The rows of a group lie close to one hidden flat surface of 10 dimensions, which passes through zero. Surfaces can cross.
Known rows, each followed by its group:
[-10 -18 -19 -20  -8  -8 -15  10   6  22 -21  16   6  19 -22   9   8 -22
 -12] | K644
[  9  14   9  -1 -12  -3   9  -1  -6 -23  17  -7  25  -5   4  16  -4   3
  18] | K527
[ 17   2  11 -13 -22 -11   0  -9  16 -11  -6   3   5  -5   7   5  -7   5
  -1] | K344
[-10   5 -10  13  17   4   5   3 -17  -9  -8   1  13  -6 -12   2 -13 -11
  17] | K897
[ 19   7 -13  -9   2 -14 -14   0   6   3  -8  -1  -8  29   4   1   7   0
  -3] | K344
[ -7  17   2  25  -1   8  19   3  -8 -15  -1  20  18 -20   0   1  -3   9
  33] | K527
[  6 -14 -11  -7  -5   2   6  -1  16  -3  -1  -7   5   2  -6  -6   3  11
   3] | K897
[ -2  22 -27  -6   4 -24  24 -10 -32   6  -4  26   3  15  41  13  23  14
  -2] | K245
[ 10  -1  -8   1 -18  -2  11   0  22  -6  -5   3   7   1   5  -9  -7  14
  23] | K644
[ -5  -2 -11  12  23   5 -18  12  -5   6  -6  -6  -9   2  -5 -19   1  12
   7] | K772
[ 17  -6 -15   4  12   7  -3   5  13   0  10 -13  -5  17  -2 -11  24  26
   2] | K644
[ 18   3  22  -8   6 -26 -33  10   1  17   0   4  -8 -10  -2  31  11 -22
 -15] | K272
[  2  21   6  25  -2   8 -23  18   0  -8 -14  31   7  -8  -9   5  20  11
  35] | K772
[  0 -11   6   2   5   3 -11   5   4   5   4   1  -8 -10  -4   4  19   5
  -9] | K897
[  0   8   2   2 -19  -1  -8   3   9  -3 -14  12   4   3   0   5  -5  -8
  16] | K205
[-23  -3   0 -18 -11  17  12 -10 -13 -14   2   2   8  11  -3 -18 -23   1
   0] | K344
[  2  -8 -17 -12  12 -11   3  -5 -13 -11  -2   3   9 -11  17  -6   8  30
   6] | K772
[  6   2   8  -7   2   9   0 -14  -5  -1 -12  24 -21   8   0 -10  12  11
 -21] | K205
[  1   6  16  -6  -2   3   1   1 -16 -11  24  11   9  -8   4  12  20  16
   0] | K527
[  0  -4   4  -9   0   2 -23   7   2   1  -2  -2  -3   8  -5  -1   8   3
 -10] | K772
[  9  17   0 -14 -15  -7  -3 -18  -3  -3 -13   1 -10  25  13   6  -6 -14
 -23] | K205
[-10 -14   3 -17   1   0  -2   2  -1  -1  12 -10   7  -9   0 -13 -15  11
   4] | K772
[  5  12   3  -1  -7  -8  -4 -13  -6  -1  -8  -3 -12   9  14  15   0 -20
 -22] | K272
[ -1  20  -9   6  27  -4   7   4 -17   9   8   2  -7  23   5 -21 -17   5
  10] | K272
[-10 -12  -8  -9  -5  -8  13  -3  11  16 -15   0  -2  -5   1  -8 -27 -16
   2] | K527
[  8  -6   9  -9 -15  -3  -2  -3   7  -8   8 -16  -1  -3   6  20   5  -9
  -6] | K897
[ -3 -10 -26  10   6   7  27  -7  11  -2  -9   3  -1  -5   6 -29   1  31
   8] | K245
[ -3   3  -2   6   1  -3  13   1 -10   4  11   7   1  -4  10  17  22   0
  -4] | K272
[ -2  -6 -10   0  21   4 -12   4  -4  13  -6  13 -11   6  -9 -19  19  19
 -14] | K897
[ 12  10  11  -1 -16  -8  -9   5  11   5   0   6   2  10   2  14   6  -5
   6] | K527
[  0  -8  18 -18 -13  21 -11  -8   2  -3  -2  23 -21  13  -9  -3  22   5
 -25] | K644
[ -7  -5  14  -6  -7   1   3  -9   2   6  -2  -2 -15  -8   9  -5 -12  -2
 -16] | K897
[-12  13   9  26   2  19   3  -4  -7 -11   1  -9   1 -15  -3  -7  -2   2
  -3] | K344
[ 24  12   5   9  -9 -13   0   1  15  11  -2  14  -7   3   7  14  22   3
  -1] | K272
[ -3  12  -1   0   2  -1 -12  -8 -11  -3  -6  -7  -4  11   5   1  -6 -11
 -14] | K344
[ -1   2 -13  19  29   0  27  -6 -10  17  10  -8 -19   0  15 -10   8   7
 -16] | K272
[ -4 -14  18 -19  -5   6 -15   5   2   2  10   9  -5  -5  -6  -5  15  17
 -12] | K527
[ 15  14  10   8  -9  19  16 -20   9 -23   7  -9  -7  11   7 -22  -7  24
   0] | K644
[  8   5  -6   4  -3 -10  -1   8   3   7  10  -3  24  -2  -8  15  29   6
  -9] | K205
[ 3 11  0  8  5 -4 -7  7 -5  0  2 -2  2 10 -3  5 -3 -7 10] | K527
[ 11  15  24   7 -26  -4   0   4  21  -8   9  -1   6 -15  13   1  -1  17
  20] | K772
[ 21  31   1  17  19 -13  -1   7  -3   8   7   2  -7  17   5  -5  -4   4
  13] | K272
[ -6 -12 -12 -14  -5  -8  26  -3  -8  16   2  29  11  -2  -5  19  32  -4
 -20] | K245
[  4  -7  13  -2  -7   7  12 -11  11  -1   1  -8  -6  -4 -11   2  -4 -11
 -22] | K245
[ -7  -9  10  -6  25  -8 -36  18 -24  10   9   1   0 -15 -10  16  20  -7
 -12] | K344
[  0  20  16  -1  -2   5  10  -8 -14  -7  10  13 -12  12  16  -2  -6   4
   4] | K644
[-14 -14 -12 -14   0 -12   3  -1  -5  20 -12   0  -5  -1   5   9 -14 -26
 -14] | K272
[-13   2   5  26  19  18  12   3  -4  -1  -2   3  -4 -22 -11 -24  -9  11
   8] | K205
[-13  -3  12 -16  -1  -3   4   8 -18   1  17  10  13 -10  -4  10  -4  -7
   2] | K644
[-10 -16  13 -11  -9  12  -8 -12  -2 -20 -15   3   4 -23 -12  -1 -11  -3
 -11] | K897
[ -1   3   3  -8 -10   1   1  -4  -4 -13   9 -10  11   4   3   6  -4  -1
   3] | K272
[-12   6   6 -11  -1  -4  -4  11  -7   2  10   0  12   5  -1  -7 -23  -3
  19] | K772
[ -1   3  -6 -17  -7  -4 -10   1  -5  -5  -1  -2   6  20   0   0  -5  -3
   0] | K205
[-10  -9   0  -9  -5  -9  -3  13  -7  -2  21 -23  35 -17  -9  12  -2  -1
   2] | K205
[ -1   1  -3 -11 -22  -2   5  -2   6   5 -10  30   1   6   6   5  16  10
   2] | K527
[-19 -11  16   3  14  -3  -3  10 -19  18   4  20   3 -38  -9  14  12 -10
  -9] | K205
[  1   4  22   7 -15  20   2   6  14 -14   4  10  15  -8 -25  -4 -12  -3
  21] | K245
[ -2 -19   7  10  13  -5  11   6  11  27  18 -32 -14 -17   0   7   2 -17
 -23] | K772
[  0   8   4  16   5  11  -5   5   0   2   3   0  -4   9 -14  -1   4  -7
   2] | K772
[ -6   5  14   0   7   6   7  -8 -13  -5  10  -1 -10  -5   9  -5  -9   1
  -6] | K644
[ -2 -23 -15 -14   6 -11  18   3  10  17   2  -5  -1   0   3  -4 -10  -2
   4] | K344
[ -8  -6   4  -3   4   4  -5  -3  -7  -4  -3   1   1 -11  -2  -1  -1  -3
  -4] | K527
[  7  -5  12   3   2   3  23 -29   3  -6  -4  -2 -12 -28   8 -10   1  16
 -36] | K897
[ -6   0   5 -14 -15   1 -15  -1  -1  -9  -3   4  16  -2 -10   5   1  -2
  -7] | K205
[ -4  -7   2   8  -1  16   4   8   8   4  -2  15   8  -3 -30  -3   8  -6
   5] | K245
[  2  14  22 -14 -23   0 -17  -9  -5 -19  -5   6   3   5   8   6 -12  -2
   2] | K245
[  7  16   8   6  -5  -6  46 -13  -3  15  19   5  -9  12  18  11  -1 -14
 -13] | K644
[ 12   5   5  -1 -13  -4   2  -8  10  -2   3  -3  -5   7  10  10   8   1
  -7] | K897
[  1 -21  -5  -3   3  -5   7   8   5   8  11   1   9 -22  -3  10  22   9
   2] | K772
[  8   4   3   4  -9  15  -7 -14  14 -12 -18  -2 -12  12  -5 -15  -5   1
 -12] | K245
[-16   7   0  12  -7   5   2   6  12  19 -18  15 -18  11   3 -28 -27  -5
  16] | K897
[  6  25   5   3 -29   4 -13   2   9 -19 -11   6  15  15  -1   5  -8  -1
  24] | K205
[ -2   8  -9  23   6  -1 -20  13   5  16 -29  23 -12   3 -10   4   6 -15
  12] | K344
[  0 -11  -2 -10  -4  25   0 -22  -1 -22 -14   0  -7  10 -13 -17  -1   5
 -24] | K772
[ -3  -5   0   3  -1   3 -13   0   4  -7  -9  -9  12 -11 -16  -2  -1  -3
  -6] | K644
[ -7   2  10  -8  -3  11 -29  13  -1   3   3   7 -12  18  -3 -11   7   7
   3] | K897
[ -2 -17  -2   0   9  10  11 -10   8   4   3 -14 -15  -6  -2 -14   3   7
 -20] | K644
[  5   3 -14   6  27  10  -4   3  -9  -3  11 -20  -8  20  -2 -19   4  16
  -5] | K245
[  4 -14  -5  -2   6  -9   7  -2   5  10   4 -12  -4  -5   2   3   5   0
 -11] | K272
[ -2   0 -10   2   1   0   8   2   1   1  -2   8   3   3  -1  -6  -1   6
   8] | K245
[ -3  -6  15 -36 -19  13   1 -15  -8  -4   6  22 -20  26   6  -8   2   5
 -20] | K644
[  5   3 -17  19   6   7 -19  10   8   4 -11   2  -5  15  -8   6  27   0
   5] | K272
[  9   0   8  -4   0  -5  10  -3   5  -2   4   7  -1  -4   4  -1 -10   4
  10] | K344
[ -2   1  17 -10  19  11 -25  -8 -20 -10  -2   2 -20   5  -4 -10  -5   0
 -20] | K344
[-12   0 -10  24   4   8  14   9   3  13 -14  29   3 -11 -16  -3   8  -5
  15] | K245
[ 24   0  10 -26   3 -10  16  -7  -2   2   8  28 -21  20  10   1  -7   3
  14] | K344
[ -3 -20 -15 -19 -10  -3 -16   1  10   3 -17   7  -2   5   1  -5   9   9
  -2] | K245
[ -4 -10 -11 -15  -1 -17  -3   0  -9   1  -3  -5  14  -1   0  25  -3 -20
  -1] | K527
[ -8   1   9  -2   7  26 -17  -6 -16 -14   2   2 -15  12  -7  -9  15   3
 -22] | K344
[-3 -3 -7  5  7  4 -2  2 -2 -2 -5 -3  3 -4 -6 -2 -3 -1  7] | K527
[  3 -20   2   2   9   0  10   0   4  -4  17 -21   6 -25  -3   4   7  11
  -5] | K527
[  8 -16  -2 -22 -10  -5  -1  -4  13   6  -8  16  -6   6  -2 -10  11  16
 -12] | K272
[ -1  -5 -15   4  12   0  10  -6   0  10  -3 -17 -11  17  -2  -8 -10 -14
 -15] | K772
[  1   9  -3  -9  -9 -15  23  -4   5  19   4  16  -3  11  18 -10 -10   8
   3] | K897
[  6   9   0   3 -13   0  17   4   9  -7   5  11   7   5   7  -3 -10  10
  32] | K205
[ -8   2 -10   5   4  -3  -3  -3  -3   9 -17  -4 -10   7   2  -2 -16 -20
  -5] | K205

New rows. What belongs after each?
[-1  0  0  6 -2  0 -4 -2  4  1 -5 -8 -2 -3 -1  1 -2 -5 -5] | K205
[-10 -22 -15   2   7  -3  31   9  12  27   4   4  -2  -8  -2 -10  -9   0
  11] | K644
[ 13   3  -7  -3  -9  -7  20  -8   9   9  -7  12 -14  17  13   5  -6  -9
   4] | K344
[ -3 -12   5  15 -10   8  20   0  12   2  -6  16   7 -24 -15  13  11 -11
   3] | K772
[  1   6   9  -4  -6   4   8   0  -7  -2   7  12  11   5 -11   9   6  -9
  -2] | K245
[ -1   0   0  12   5  -7  -7  10   5   6  -5   5   2 -13  -5   4   1  -1
  12] | K344
[ 11   0   0 -14 -24 -14   4 -12  13  -7   0 -22  -2   9  21  18 -13 -17
  -2] | K205
[  8  18  -9   5   6  -2  29 -12 -14   1  22   0  -6  19  25   7  24  14
 -12] | K272
[  8  14   1  -4 -16 -10  -9   0   2  -8  -8   8   7   5   9  11  -2  -2
  12] | K644
[ -7   5 -24   7  -3  17   4   3   4 -10   6 -19  14  26  -7 -15  12  15
   1] | K344
[ -3   6  14   0   6 -10 -27   9 -11  -4   1   4  -3 -21  16   2   3  18
  10] | K772
[ -7 -16  -9 -24   7  -7  -9  -6  -8 -10   5 -33  22  -3 -11  -2 -16  -4
 -24] | K644
[ 19   8   8  -1 -10 -13  -5  -4   8  -1   7 -13  -2   9   8  17   3 -11
  -8] | K527
[ -2 -14  -2   4   7  -1   4   8   5  18   3   6  -8  -4  -1   5  16   0
  -2] | K644
[-13 -26  15   2   2   8 -41  28  19  -1  -6 -16   2 -30 -17 -14 -20   5
  32] | K245
[-17 -14   4   9  13  16  -2   6   2  15 -10   0  -6  -5 -34 -11 -14 -27
 -11] | K245
[  1 -15   1   1  10  -2  -2   9   7  12  -5  10  -8 -13  -7   0   4   2
   8] | K344
[-7  4 -5  9  6 -5  1  9 -5  8  4 -5 11 -7 -3  7  0 -8  4] | K205
[-16 -21  15 -10   0  15  -1  12   0  -3  10   6  15 -19 -30  -7  -9  -1
  11] | K245
[ -5 -12  -4 -15   4   0   0   1  -7  11   1  10 -12  12   1  10  10 -12
 -12] | K344
[  0   2   6  13 -14   9 -12  -3  16 -14  -6 -12  12 -16  -8  -3  11  15
  -5] | K344
[-11 -15   5 -16  -2   8   5   7  -7   2  11   5  13  -1 -19   6   0 -13
  -2] | K772
[ -1  -8  -4   3  -2  10   1   2  11   5 -12  21  -8   0  -7 -18  12  20
   2] | K272
[  8  -9   6  -2  -7  11  29  -7  14   6  18   4 -10   7  -2  -6  16  13
 -12] | K644
[ -2   6  -7  22   4  11  14   2  -2   2  17 -12   3   3   2   5  22   3
  -3] | K344
[-15  -2  -8  -6  -4  -9  -5  22  -4   6   7   5  36  -7 -16   7  -1  -5
  22] | K205
[  5   0  -1  10  -2   8  15   1  12   8   0  14 -17   6   9 -11   6  12
  15] | K644
[ -4  -8   2   5   4   8  -6  -5   3   1 -17  14  -4 -17 -13  -6   8   5
  -9] | K897
[ 19  -6  -4  17   6 -12  28  -8  12   3   8 -15   3 -26   9  20  21   3
 -13] | K897
[ -1  -9  -9 -22 -12  -4 -29   0   6  -7 -21   0   6  13  -9  -2  -1  -3
  -5] | K644
[ 2 -6  8 -9  1 -1 -8  6 -2 -4  1 11  4 -7 -7 -1  0  7 10] | K344
[ -6  -2 -21  -4  -8   5 -10   8   0  -9  -2 -10  15  22  -5   6   6  -4
  13] | K272
[  7  23   4  19  -4   5 -24  -4   1 -30 -18 -11   9  -4   2  -9 -14   9
  20] | K644
[  4   0  -3  -9  -2  -1  -2   9   6   7  13 -12   4  23  -3  -5  -4  -1
   4] | K772
[ 5  5  1 -9 -4 -5  3 -6 -6 -5 -1 11  6  1  1  4  8  5 -7] | K897
[ -5   0  10   0   4   0  31  -2 -13  -2  25   5  15 -21   1  10   5   6
  -1] | K245
[ -1  22 -14   3   8  -2   5 -13 -23 -15 -24  17  15   8  -6  -1 -14 -12
   0] | K897
[  8  -5 -15   6   8 -12   9   3   3  -1  10  -7   1 -14  24   1  20  32
  11] | K245
[ -1 -20  16  26  -3  15  -5  11  42  17  -1 -19 -15 -26 -18 -15  -2   4
  -1] | K772
[-16 -12   3  -3  -6  19 -24   4  -4 -19  -6 -12   8  -6 -17  -2   0  -4
   2] | K272
[  0  -2 -11  10  15   4 -11   7  -7  -5  -4   7   0  -1  -6  -3  18  14
   8] | K772
[  1   0  -9  -2 -17 -12  23   8  18  16  -3  22  10   0   4  -6  -6   9
  24] | K897
[-5 -4 -1 -9  2 -1 -9  5  0 -1  6 -4  3  3 -3 -7  0  8  3] | K772
[  2   3  14   9   1  16 -30 -13   0  -9 -23  -6 -37   5   6   0  -4 -15
 -20] | K205
[ -5  -1   5  20   2   4 -11  14   9  16  -1  -2 -15  -7   1   2   6  -9
   5] | K897
[-10   7   7   2   9  12  12  -2 -28 -13  13  11  11  -2 -11   6  -3  -8
   3] | K772
[ -3   5  -3  22  -4   5 -33  13  10  -1 -23 -10  -6   1  -9   9   3 -17
   8] | K205
[-2  6 -2 22 -3  6 -8 11  2 -6 -2 -2  8 -6 -4 15 12 -8 15] | K272
[ -9   0   2  12   7  -2 -19   4  -4   1 -15  10 -12 -21  10  -1   4   3
   6] | K245
[ -7 -13  -3   9  -6  17  -3   1  16  -9 -21  12   7 -15 -21 -17  -5  11
  15] | K897
[ -2  -3  -2 -18   6   4 -17 -10 -15 -12  -3 -13  -5  18  -2   0  -7  -9
 -22] | K897
[ -1  10  -8   9  15 -11   3  13 -11   7   8   4   7  -2   8   4   0   2
  21] | K772
[ -2  15  -6  24   2  -2 -19  13   4   0  -2 -11  31  -9 -23  11  27  -1
  -9] | K205
[ -3   1  17  16  -8  19  12   0  13  -9  -2  10   5 -21 -17  -8  -5   3
  12] | K245
[  3  19   6   0 -10  -4  16  -2   1   3   9   4  -1  13  17  -9 -16   5
  11] | K897
[ -3 -20   3  -6  -9 -14 -12   5  11   0 -17  10 -10 -34  27   2  -6  15
  28] | K644
[  1   9 -10  14   5  -2  -6   9   2  -3  -1  -3  16   2 -13   0   2   1
  18] | K644
[  1   1 -22 -12   0  -4 -11  17  -1  -3   6   9  16  22  -1  -6  13  19
  28] | K245
[  5  12  14   5   8  -2 -10   4  -5  -2  13 -17  -3   2   6   4 -15 -10
   4] | K245
[ -9  15 -13   1 -19   2  -8  15  -8   5   3  20  19  25  -4  24  29 -12
  12] | K344
[  0 -11   8 -33 -16  -4  -8  14  -5  -7  20  22  16   3   2  11  15  19
  23] | K644
[ -7  -6 -12  -2  -8   7  12   1   5  -2   3  -3  10  10  -5  -6  -1   7
   6] | K344
[-18 -17 -13 -32 -16  25  13  -1 -13 -10  21   6   9  34  -7  -5  18   9
  -5] | K344
[  6 -10   6  -3   6   1  17   3   6   4  28 -28   9   3 -13  -1 -12  -7
  -3] | K245
[  4   4  20 -23 -18   7   4 -17  -5 -19  10  -2   5   8  -3   6  -5  -5
 -19] | K245
[ 20  20   8  -3  -7 -24  31  -3   1  13  25  24   8  -2  22   8  25  27
   1] | K897
[  8   1  -4   3   2   3   3  -7   9   0  -6  -7  -7   7   1 -14  -5   8
  -5] | K272
[ -8   2   9  -1  -3   7  -8   3   3  15  -7  21 -17   6   0 -16   2   5
  -6] | K527
[ -3  14  -8  16  -3   8  16  -3  -9  -4  16 -14   4  16   9   8  16  -1
  -7] | K344
[ 15   6   0  14  -8  -6   5  -7  21  -5   0 -21   5 -11   7   1   2  10
  -4] | K344
[ 23  11  -3  31  -1   1  10  -4  24   1  -5  -4 -15   2   8   3  16   5
   6] | K205
[  1   6  17  -7  -2   0  -8  -5  -4   4   2  13 -13  -1   7  -3  13  10
 -20] | K897
[ -6 -25  -1 -24   3  -2 -13  -5  -3  15  -8  13 -15  -2  -2   2  21   1
 -33] | K272
[  4   7 -10   8   0   1  50  -5  10   5  15 -14  15  10  -4 -13 -30  -5
  14] | K245
[ 7  4 -5 12  5  2 -1 -1  0 -9 -5 -2  4 -2 -6 10 10 -4  1] | K897
[  8  -1 -10 -27  -3  -8  16 -16  -4   0   8  -3   2  21   7  -9  -3  11
 -24] | K205
[ 18  13  14  -4  -3 -13   3   0  -4   3   9  17  -5   1  11  23  10  -5
   5] | K344
[ -9  10  10   7  -1   7  40 -10  -6  14  12   2   4   2 -11   2 -12 -26
 -22] | K644
[ -3   8  11   7  -5   0 -19   8  -2   7  -6  12  -8   1   0  13   5 -15
   3] | K897
[ -9  13  15  -1   1  -3 -28  -2 -11  -4 -25  15  -4  -9  -5  -2 -25 -18
  -2] | K344
[ -9  -7  14  12  24  26   8   7 -11  -3  23   3 -12 -10 -10 -21  11  23
   4] | K644
[  6   1 -11   5   2  -5 -25   0   7  -4 -14 -21  15   2 -16   9  10 -11
 -19] | K644
[ -3   6  16  -5 -13   4  -3  -3  -3 -10  -1  16  10 -10  -5   3   1   4
  -2] | K205
[ -2   8  17  -2   0 -10 -21   9  -6  -5   5   2   1 -16  15  -2  -2  19
  12] | K772
[  2 -11  13 -15 -11   4  -2   5  17   5  12   0   0   3  -5 -15  -1  19
   1] | K527
[ 2  2 -9  1 -1 -1 16 -7  0 -3  0  2  3  3  8 -8 -2 10  2] | K245
[ -1  -3   7  11  -1   4  10   8  10  -1   7  -2   9 -20  -5  -3  -7   6
  20] | K245
[ -5   2  19  -5  -9   8 -19  -2  -2 -14  -6   7  -3 -11   1  -4  -1   9
  -2] | K772
[ -2  13   2 -16 -12  -5   2 -13  -9  -8  -2  -2   9  12   5  -1 -14  -7
 -15] | K205
[  3  -1 -12   5  14   7  11  -2  -1  10   7  -7  -9  19  -4 -11   6   1
  -9] | K644
[-15 -21 -32 -10  31   0  16  13 -31  -1   8  15  23  -3 -14   0  10   8
  16] | K772
[  8  10  13  -5 -17   5  -2 -14   0 -15   2  -7  13   4 -12  12   5 -10
 -26] | K644
[ 10  -8 -22 -22 -11  -3  -5  -5  10   1  -2  -9  -1  36   2  -1  15   5
 -15] | K344
[  6   6  14  11  10   2  -9   0  -3  -3  10 -19 -10  -6   3   4  -3  -6
  -8] | K245
[ 16  33  -6  30   9  -3  -4  -2  -3  -5  -4 -10  -2  17   7   2   3  -2
   7] | K644
[ 12  13   4  40   7   7   3 -11  14 -12 -11 -26  -4 -21   0  -3   1   3
 -10] | K644
[ 19   0  -9   9  -1 -10  10   1  22   3   2  -9   5  -2   1  -8  -2  16
  16] | K344
